The same things were measured in two ways. Each way mixes the same 10 hidden numbers, adds some noise and spreads widely along 6 directions of its own, which tell nothing about the thing.
Some things both ways: the first way, then the second way.
[  5   7   4  22  -1  -5  12   3   1  18  16   4  -6   2 -46  -8 -10   3
   1   9  22]
[ -7   3   2  22 -24 -12  -6  23  -4 -22 -12 -28  14  38 -26  -1  -5   7
  27]

[ 19   9  -9  20   5  10   3  12 -14 -26  16 -35  13 -22  -8 -18 -12  11
 -24  16  19]
[  1 -22  -4  -3   5 -18  11  21   0   3 -15  19 -44 -16  -8 -11 -12   9
  -3]

[  8 -17  12   5   3  18   9   4  -5  12 -14   4   6 -11   8   8   7  -1
 -23   7  10]
[  1  -4   0 -14  28  28   9  38   6  33   1  26 -29 -22 -22 -11  17   6
   3]

[-14  13  -1  -3  14  12   7   4  31 -12  22  -6 -14   5   1  10   6  16
  24  11   4]
[  3 -13 -43  21  15 -10 -23   8 -13   0  31  46  -5 -18  26 -44 -31 -20
 -10]

[  6   9 -21  12  19  -3   3 -13 -14 -13  11 -44  14 -13  -8  -3 -23  17
  -9   0   6]
[ 16 -10 -31  -9  35  -3 -15  22  14   9  36  38 -22 -19   6   2   9 -28
 -13]

[ 15  14  -1  10  -6  -4   4   0  -2   4  -6   4  -6 -23  -6 -23 -14 -11
 -20   3  11]
[-13   5  10 -13   3 -23  29  -3  24   0 -19  27  -2  11 -31 -14   8  20
 -12]

[  9  -6  -9  23 -15  -2 -12 -17   0  20   8  15  -1   3 -46  -4 -11 -12
  11  17   8]
[  1   0 -20  -2  13  -9  17   1  10   8  37  22  17  11  17 -22   8  -8
  16]

[  3  -9 -21   3   4  -5  -3   7  -4  -7  -1   4   2 -19   9  -7  -1 -11
  -8   4 -15]
[ -2  -5  10 -27  13  10  42 -12   8  17  -9  16   1  -4 -18  24  20  27
   8]

[  6  -7 -47  10  11 -14  16  12 -15 -33  -4  -9   7 -11  19  -9  -6 -26
 -21  -7 -12]
[-18  -2  23   3  -4  25  19 -12   0  11 -19  -9   2 -13  -8  17   7  16
   3]

[-11 -14 -19  11   4  -3  19   2  -5  -6  -8  -6   5  -1  16  10  -1  17
 -17 -10   4]
[  1 -20  -1   1  -3   2   2 -18 -11  -1   0  14  25  19 -12 -19   5   0
  21]

[ -5  13  -6  14 -20  -7  -8 -15  -4   5  12   0 -18 -15 -36 -19 -12   2
  23   9   5]
[ -1   1 -11  -4 -16 -51  37  -1  19 -11   5  16  -7 -10   1   0  -8   4
 -13]

[ 14 -12 -15   4   6  20  -7  -3  -7 -20  -3 -23  23  -1  19  11   4   6
 -17  12   7]
[-14 -12   6 -16   9  37   6 -31 -10  12   9  -7  24  16  28   9  10  25
  34]

[-18  -2 -17  10   6 -14  -8   4  21 -13  11   8   7 -12  -1  -5 -13 -11
   1   0 -16]
[ 19 -18 -15  13 -27  -5 -19 -21 -32 -42  -5 -29  36  55 -12   8 -19  -1
  21]

[-18   5 -25  -1   5  17  23 -14  -5 -11 -23  -9 -24 -16 -15   0  -7 -10
  -1  -4   2]
[-16  -1  -3  29  -7  22 -22  30   4 -13  -2 -22   7   8 -14  11 -11 -10
  12]

[  8   5   1  27  21 -10  19  -7  -2  11  18 -15  14  -9  -8  -8 -32   2
 -15   1   4]
[ 22 -10 -30  12  12 -16 -34  23 -21  -2  33  23   6  11 -10 -35 -18 -33
 -13]

[  4   8  32  24  -9 -10  29   4 -37  13  13 -21  -6  19 -56 -15 -14  -1
   4 -10  28]
[-19  26  -2  14 -26  -2  -1  10   6 -12   4 -31   2 -21   6  24  -1  -6
 -31]

[ 10  11  15  -7 -10  -9 -24 -19  -3  -2   2 -13  13  -4  29  -2  -2  -2
  -1  -5  13]
[ 14   3   5   3   2 -21 -13   4  -6   6   3   5 -23 -11  11  -7  16 -18
   3]

[ 10  13  18  -6   8  14   2  15   8  -8  15 -16  -7  14  -5  -1   5  31
  16  11 -12]
[  2 -21   3   7  22   2  -6 -42  -5 -12   1  21  41  60   4 -17  -3   4
  40]

[-15  -4   7  21 -18   0  17 -12  -5  14 -13  10 -12 -15 -10 -10 -14   5
 -12  -9  15]
[-14  -4   7  17 -36  -3 -14  30  -9 -20 -17 -35   4  10 -36  11   3   0
  13]

[-43  -6  22  -7 -25  28  22 -23  -6  15 -19  12 -19 -13 -12   3   2   3
  14  -6  15]
[-37   4 -10  19  15  41 -19  26 -15  24  11  -5  23 -31  12  28  18   9
  38]

[  0 -11  -7   4 -15   5  -9   5   0  17   4  19  -4   9 -56   2   9   1
  14  17   1]
[  3   5 -17   4  20 -25  27   9  26  28   9  44 -14 -36  29 -32 -24   2
  -1]

[-17   0 -26 -11   5   8   8 -24 -11   8 -12   3  -6 -15 -11   3  -7 -16
   3  -2  -3]
[ -7  20 -10  -5  14   0   6  43  19  32  16  13 -30 -63  15   9  -9  -7
 -28]

[ -3  -3 -18  -7 -12  -1   8  -1 -11  -7 -16   7  -9  -2  -7 -10   3  -9
  10  -1 -21]
[  3  -2  23  16  -9 -22  12   5  13   9 -31  -2 -13 -20  -5  -3 -19  -4
   2]

[ -9  -8   5   4 -19   0 -36 -12   8   4   2  20   6   8 -19  -4 -11  -7
  11   1 -18]
[  8  -4  -4  -3  17   8 -10 -23   6   5  23  21   9   2  28 -13  10 -14
  14]

[ 11   8 -19  10  -7  -1  -7  -9   8 -12  -3  -8  -9 -16   1 -11  -2   3
   4  11   2]
[ -4 -15 -16 -15  11   0  23  -4  21 -14  14  19   0  16 -14  13  23   1
   3]

[ 12   3   4  -7 -11  15   7  -6  -3   8 -21   3 -13   4  -6   0   9   8
   2   4   2]
[ -4  -3  14   6 -20 -28  11 -28  13 -21 -11  -9  32  48  -3 -25 -21   9
   8]

[  5   6   3  -9 -19  10  -8 -11   3 -10 -21 -14   2  -5  21   3  15  20
  -9   0  25]
[-18   8  11   2 -29 -27   7  -4  17  -2 -29  -2 -17 -32  15  -5  -9  19
  -4]

[ 18  -3   3  10   6  10   9  -2 -30   6  10 -12  18  14 -22   0 -11 -13
 -18   3  20]
[ -7   8  13  -4  14  22  -5  15   7  21  10  -5 -17  -5  11 -10  14  -3
   0]

[-13  -6   2  12 -10 -22  10  23 -15  -9  -8  -7  -4 -20  11 -10   6   8
 -35 -22  27]
[ -6  -4 -22   6   1  -4   5  17 -10   3   2  19 -25 -46  -9   8  -8  -3
 -41]

Other things, the second way, with their names:
(9): [-10  11  14  -8 -24  -4  20 -11   5  19 -10 -14   1 -42  22  12   4  15
   7]
(464): [ -1  -6 -17  12  10  -6 -10  -4   7 -15  30   6  21  12   1   4  15 -26
  -7]
(729): [ -5  16   6 -10  12  20  14 -14   2  19  12   2   3 -14  22   3  -9   7
 -14]
(424): [  5  16  10  19  -7   8 -17  22 -14   7  -6 -34  -3 -12   7  24 -14  -8
   6]
(101): [ -3  10 -14   4  -8  18  -8  10  -9 -10  23 -27  22  20   2  20 -19  -1
   0]
(553): [  7   0   3   8   5 -11 -22  -1  -7  -3   5  -4  -7   6  16   7   9 -15
  14]
(855): [  8  -6  -1   5 -13 -28  -4  -2   9 -23  -7  -5  -9  14   0  -4  -7 -10
  -6]
(180): [ -3  16 -15   5  12  10  20  25  22  25   6  42 -28 -57 -12 -22  -7  -7
 -29]
(815): [  6  -5  31  -8  -1   7   4 -35  -9  13 -16  -3  14  12   3  -8  13   8
  21]
(143): [-10   5 -12  10   8   2  -1   2  17  15   4  20 -15 -55  38   1 -11  -6
 -10]
(677): [-30  23  20   8  13  32  -4  -3  -3  18 -10  -4   2 -17  13  19  20  16
  15]
(355): [ 18 -14  -4  12 -21 -41 -23  16 -20 -20 -11  -8 -18  23 -10 -23 -16 -12
  11]
(440): [-19   4 -11   9  28  50 -19  15   0  24  22  16  -2 -25   9   0  25  -9
   2]
(723): [ -5  -5 -15   9 -21 -38  19  13  14 -11 -10   9 -26 -38   2   3 -24  -1
 -27]
(257): [-19   2  -1   6  -9  -8   4  13  12  11 -27  25 -24 -47  -3 -20   6  17
  -3]
(726): [ 28  -5  10  -4 -17 -34  21  -2  23 -18 -33  -5 -27  -2 -22  14   5  -3
   0]
(522): [ -1  -3   5   3  19   6   4  27   3   8 -19  20 -19  -1 -38   1   2   8
   4]
(976): [ -5 -19  12  30  -3  -3  -2  19 -11  -1 -22 -14   4  23 -13   3   2   6
  52]
(688): [ 24   5   5  11  -5 -11 -23   3 -15  -7  -4  -7   7  38  -8 -32  -4 -11
  22]
(326): [ 12  -1   3  12  14   9 -21  29  -1  -1   1   6 -32  16 -22 -25  21 -22
   0]
(161): [ -5  11  28 -10 -30  -8  -3 -26  11 -15 -25 -15   3   0 -15   8   5   4
 -16]
(832): [-18 -18  -8  -1  -4  24  -8  15  -5  -5   5 -15 -13 -17   3  30  24   4
  12]
(145): [ 15 -10   7  -4  11  -5   9  -7  17  -3   0  17  -3   5 -26   3  15 -19
  -8]
(526): [-12   5  35  -2 -19  -6  12  -6 -10  22 -23 -11   8 -11  -6  -4  -5  23
  31]
(640): [-11  24   3  -4 -20  -9  12   8  12   7   4 -13  -3 -11  18 -19 -22  11
 -18]
(104): [ 32   3  -3  -4 -21 -15  15 -10   4 -22   1  -9  15  37 -27 -15  -6  -8
   2]
(868): [ -6 -11   4  14   9   6   2 -12   0   6  13   2  16  -1  17   9   5 -13
  20]
(922): [ 19   3  -9 -28  -3 -20   8 -12  -5  -7   0  -2  -8  11   7   1  -8   6
 -24]
(250): [ 12 -10  -2 -11  22   9   3  -9   7   1  17   3  13  28  -6  11  24 -12
   1]
(915): [ 13   2 -34  -1   8   0 -15  23   1  -4  29  22 -23 -12  -3 -19  11 -21
 -16]
(434): [  8 -19 -14  25 -15 -15 -19  26 -15 -13  -5  -2  -9  -3 -20 -17 -20 -16
  -2]
(76): [ 20 -19   0  -9  34  11 -19   3   2  10  17  19  -1  25  -3 -10  21 -17
  26]
(730): [  2  21   9 -14 -16 -13  25 -13  16 -10  -8  -6   0  -1 -18  18   5   4
 -24]
(545): [-26   0 -18  13 -24  13  -1  -4  -8 -15  -4 -13  25  -5  10   7 -23  20
   5]
(534): [-15 -10   0 -11  11  11  15 -33  -3  19   1  20  24   1  35 -18 -15  31
  30]
(69): [ 21   0  10   2   3 -11  -5  -2  11   1  15  -1  -8  19  10 -27 -10 -24
  -5]
(279): [  6  -4   1   8   6 -25 -11   8  -2   0  -8  -5  -8   7  18   8  -2   0
  22]
(658): [ 12 -11 -22  -7  -2 -10   2  14   8  -4  14  14 -10  -1  -2 -23 -23  -5
 -18]
(793): [-20  -2   1  -9 -13  15  23  -6  19   9 -13   7 -13 -40   5  11  14  19
  -4]
(506): [  9 -10  10  -7  29  18 -18 -15  15   4  -2  29  13  34 -16 -19  22  -5
  31]
(241): [ -5   5   4   4  -5  -7  -4  30   8  14  -9   5 -38 -38  -3 -19  -7  -6
 -26]
(89): [  9 -14   7   0  16 -19  19  -8  20   5 -19  31  -2   3 -18   1  30   2
  38]
(817): [  8   2   0 -30  41 -13  23 -12  26  20  11  43 -17  -8  13   6   8   4
 -15]
(822): [ 13   7  -6   6  16  21   0  17  -5   8  16  12 -10   7 -21 -11   4 -15
  -9]
(144): [ -1  25   5   5 -11  29  -3  12  -3  -6   7 -39  21   9 -12  50   3  -2
  15]
(202): [  5 -18 -15  -2   0  -9   5  -5   0 -24  15  -7  -1  12  -3  41  15 -11
   2]
(735): [-10  -1  -4  13  27   4   7   8  -3  29  20  42   4 -18  -3 -33  -1 -10
  -1]
(757): [-16   3   8   5 -15  23 -31  17 -20  -9   0 -49   3   9   2  24   0  -1
  -7]
(902): [ -3  14   4  -5  -4  -9  23 -27  -1  21  15  14  38  -5  20 -13   2  10
  33]
(214): [  8  17   0 -18 -13 -14  -3 -17 -11 -12  17 -19  27  28  -4   5  -2  -4
 -27]
(769): [-17   3  14  -5  13   8  19 -26  27  11 -19  37  -1  -9  -6 -16   1  17
  -3]
(715): [-10  -1   0  -4 -27   5 -16  -8 -26 -34  -1 -47   4  37   3  25 -14  13
  -9]
(966): [ 22 -14  -5 -24  16  -3  16   6   1   7   5  22 -16  19 -19 -15  31   2
  17]
(256): [ -5  -5  -8   3 -26 -31 -10  -5   0 -33  -4  -7  23  46 -10 -19 -15  10
  16]
(685): [  2   7  -9   0  17  15 -22   1  -5  24   7  14 -11 -29  35 -22  -7  -3
  -9]
(316): [ -6   5  -4   7 -23 -15   1  -6 -20 -11   2 -44   7  11  43  11 -41  14
 -15]
(561): [ -4   6  22  17  -2  27 -18  28  -2  18 -12 -35 -18 -23   9  20  -2  -6
  12]
(987): [-21  17  -1  34 -15  26 -15  30  -5   4  -2 -19  -7 -35  -1   3 -22  -9
 -22]
(741): [  9   3  -1   6 -13 -38  20  -7   9   5   5  18   5   1   3 -47 -23  -5
  -9]
(162): [-14  -5  -1   6  18  22   0  -9   2  28  17  11  10 -30  43   6  23   1
  32]
(59): [  1  13  30 -20  -5 -19  29 -23  13  15  -4   0   8  12   1  -8  13  13
   6]
(286): [ 19 -17 -13 -15  33  19  -3 -11 -10  24  28  33   2  -9  15  -9  11 -12
   5]
(865): [-15  -1 -15  13   9  -2  -5  19   3   1   1   7 -14 -21  11   6 -23   0
 -21]
(603): [  2  10   6  10  22  27   2  11  24  13  -8  26 -15  -5 -22 -15  36  -8
  10]
(985): [-18  -5  29  -8   7   2  31 -29   5  23 -19  23  11 -16  -7  -1  20  21
  26]
(600): [  8   7 -18  -6  -5 -26   6  -6  -5  -2  19  26  10   0  -5 -30 -10  -6
 -17]
(49): [  1   6  10  21  -6 -16 -18  10  -9   9  -8   0  20  32   4 -40 -14   6
  59]
(847): [-13   7  12  -9  -1  -4  25  13   1  32   1   7  -4 -19  -1 -16  14  17
  16]
(317): [ -1  11  -9 -18   9  -7   8  13  26  12  14  18 -10 -19   5 -12   7  -3
 -26]
(567): [  3  -1  14  15 -27 -26 -14   5  -3  -8  -6 -20  -5   4  13 -19 -11 -11
  11]
(544): [ -3   1 -20   4  -4   3  -5  -5 -17  -5   6  -4  20   1   7  15  -8   8
   6]
(962): [ 25  -8 -21 -13  -1 -20   5  49  -2   2  11   8 -57 -27 -17  -1   9 -15
 -24]
(511): [ 29 -22 -18  -8  25  12  -4  -5   0  -1  25  13  -9   6  -1   2   4 -29
 -24]
(290): [  1 -14   6   2   1 -24  10   9  33 -26 -14   9  -8  45 -34 -11  17  -3
  17]
(859): [-36  17  -6 -15   7  26  15 -30   3  16   4  30  24 -29   3   4  28  23
 -18]
(502): [ 10  -2   4  -6  12  11  -4  -5  -2   6  10   2  31  32 -15  -4  24  -5
  37]
(744): [ 11 -25  -9   1  18  -5  15  13   5  10  14  31 -10   8 -27 -30  12 -15
   6]
(409): [ 14  -3  -8   0  13  13 -23   3 -22   2  22 -19  -1  13  24  12 -17 -11
  -5]
(26): [-12  -4  13  29 -23  16 -23  31   2  -3 -26 -12 -23 -21 -25 -15 -25  -7
 -10]
(615): [ -4   2   2  35  15  23 -24  41  14   3 -14   3 -21 -13 -18   4  12 -19
  18]
(33): [ -6 -22 -10  -2  10  -5  15 -13   6  -9   0  18  -7  16   8 -12   3   9
  -3]
(625): [ 10   2 -26   4  21  10  -3  23  16   7  27  17 -21 -24  16   4   4 -21
 -14]
(16): [  0   3   7   6   8  -1   6  16   1  10 -20  -6 -28 -16   4  14   0  10
  -2]
(382): [ 22  -4   0   2  12  -4  -4  -6   0   1  18  -1   3  16   3   5  21 -26
   4]
(84): [  3  15  22  18 -22  -2  -7  -2   7  -8  -4 -32  17  22  -1 -11  -9 -11
   5]
(750): [ -9  -9  30  -4 -20 -17  21   6  18   4 -32  -3 -19 -18 -29   2  24   7
   7]
(797): [ -9 -17  17  -9   7   0  39 -25  12   1 -26  17   0   9 -28   3  14  20
  -1]
(446): [ 10  -8  -4  13   8   0 -25  15 -12   5  13 -10 -16  -1  26   0  -3 -20
  10]
(535): [ 19 -12 -23   2   9  -5   7  -3 -31   0  21   2  25  23   1  -8 -17  -4
   5]

Some of these things the first way, each followed by its name:
[ 19  -9  22  11  12   5  -8  -7  18  12  -8  -4 -14  -1  -6   7   2  -7
  22  15 -24] => (104)
[ 19  20 -16   5  21  -9 -12   9  10 -22  26 -16  15 -12  25 -11 -12  -7
 -21   6  12] => (715)
[ -2  -9 -15   9   5 -15  15  20  -1  -3 -14  11 -16   3  -5   3  10 -13
 -19 -14  10] => (987)
[ 17  14   4   1 -14  -9 -18  -7   7 -14   1 -18 -13 -14  24 -13   6  18
  18   7  -5] => (202)
[  8  15  -3   1  12  13  28  -1  -8 -20  -5 -34  -9   1 -20  -4  -2  -8
   8   4   8] => (615)
[  5   8  18 -14  11   2   5  -4   4  -5  -9 -19  -7  11  41   8   4  23
   7 -12 -14] => (161)
[ -3 -13  41 -13 -11  12   2  19  -2  20  10  19  17  43 -13  17  22  14
   7   1   9] => (685)
[-30  -4 -23 -10  20  11   4 -15  -6   4 -15  -3 -21 -24  -8  14  -7 -11
  -5 -10  -2] => (101)
[ 24 -13 -12   2 -24  -6 -18  -8   2 -10 -16  -2  18   9  27   7  21   4
  -3   8  13] => (162)
[ 35   9 -16  -8   7   6   5  15  -5 -33 -10 -41   7  -2  46  10  32  20
 -25   6  39] => (33)
[ -4  -4  25 -10  -8  20  17 -12 -20  23 -15  -3  -4  13 -16  10   7   9
   2  -4  18] => (317)
[-16  -4 -42  -3  22  21  21 -19  -1 -12  -7 -11   0 -15  -2  11 -11 -11
  -1   7  -7] => (658)
[-17   7   5  -9 -16  -8  14 -11 -10  10 -12   4 -19  11   0   2   9  14
  14 -18  13] => (464)
[ 26 -12   5  28  -3   2  17   7  -8   5   1  -3  -2   1  -8  -6   0   6
  -2  14  -2] => (744)
[-23  -1   3 -22   4   5   0   3   4   1 -17  13 -22   9  -6  17  17 -19
   4 -15   7] => (603)
[-34  -6  18   7  -8   2   8   5  -9   9  12   0  -2  -3 -39  -1  -7   8
   4  -7  10] => (544)
[ -1  -5 -24   5 -14 -15   4  20  -1   2   8  15   1  10 -19  -1  16  16
  -6   3  18] => (976)
[-18 -28 -26  -1 -27  -5 -13 -21 -11   2 -30  20  12  -7  11   8   5 -14
 -11 -10   0] => (9)
[ 38   3 -29  19  20 -33  11  23  15   1  19   7   5   9  26  -2   5   1
 -12   7  -1] => (735)
[-16   4 -30  -8   0   6  32 -19 -13 -11  -5  -7  -6   3  22   2  -2   5
  15  -6  -9] => (750)
[  7  -8 -13  -6  -1 -18   6  10 -15   9  -2   7  12  19   7   6  10   7
  -9 -11   0] => (250)
[  7   0  -2 -14   5  12 -19 -10  13  -6 -29  -4   4 -11  28   7   0   4
 -17  -3 -12] => (506)
[  1 -14  -4  12   5  -5 -11   3 -11   5   9  -8  20  -1  -6  10  -1   5
 -22   0  21] => (966)
[ 26  17  14  -6 -16  16  -2  -9   2   5 -18 -11 -17  -2  -4  -6  12  18
   6  12  19] => (290)
[-19  -6 -16  -1 -16   4   8   1  -4 -14   0  -1   3   7  14  10  14  20
  -3  -5  22] => (832)
[ 29 -10 -26  22  -2 -21  -8  -3  10  14  13  25  23  -2  12  -4  -5 -17
 -16  15   9] => (847)
[-27 -10  -9   6 -22  -7   6  11  -2   0  -6  18  11   3 -15   2   5   9
 -27 -14  33] => (257)
[ -1   9  -3   7 -12   7   0 -20  -6 -17  -2 -24   1 -19 -13 -18 -16  -1
  17  10 -10] => (89)
[ -8   4 -16  -3  20 -11  -4 -19  16   6  -8  -6  -8 -20  38  15  -3   5
 -10 -10   7] => (600)
[ -8  -6  -2   9  -5 -10 -20  -6   2  11  12  10   6 -14  -2   1  -4  -7
  -6   2  13] => (962)
[  1   3  33   1   1 -12   4  -5  -5  34  13  19   3  13  -4  -6 -13  -7
   9  -6  -9] => (214)
[ 10   1   9  10   7  12  15  -6 -11 -13  -9 -23   4  -4   8   1  -5 -15
 -15  -1  18] => (440)
[-24   2  -1   1   7  -9  28  11  -3  -6   5   0  -2   9  13   6   1   7
 -12 -21  19] => (859)
[ -8  -6  -4  -2   4   7   1 -27   3  13 -11   6   2  -7   1   6 -12 -11
   9   1 -16] => (502)
[ 11  -7  -7  -3 -16   0 -31 -15   8   6 -15  22  17 -12  18  -8  -9  -9
 -14   4 -18] => (76)
[ 16 -13 -23  26 -13 -13   2  16  11 -19  12   9  18  16  -7  -7   4  -4
   1  14  -2] => (793)
[ 47  -4 -19   2   2  12 -22   6  37 -20  -3   2  23  -5  45   3  18   2
  -6  35 -11] => (534)
[ 40  -3  -6  15   2  -8   4   3 -11  -9 -16 -19  21  -6  27  -4   3  -5
 -40   1  28] => (241)
[  3  -7  40 -11 -20   1 -11 -12 -13  21 -12   6 -11  16   1   4  14   6
  23  -6  -8] => (382)
[ -6  -8  -4 -10 -20 -11 -27   3 -17   6  -8   9  12   5   1   6  13   7
 -24 -14  24] => (446)
[  9  -1 -13  11  17   4  13 -12 -23 -24  11 -30  28  -3  11 -10 -29 -21
  -8   0 -19] => (815)
[-27 -15 -17   0  -2 -15  -3   7   1  14   4  34   0 -15  -6   0  -1 -23
  -8  -7  -6] => (535)
[-11   0   2  -9 -18   1 -23 -11   5  -5 -10   7  -8 -11 -15 -10   0 -10
  24   4 -26] => (726)
[ 14  -3  -4  16  17  19  34  10  -4 -20 -15 -26  -9  -4   7  -1  -4   5
 -16   3  -3] => (26)
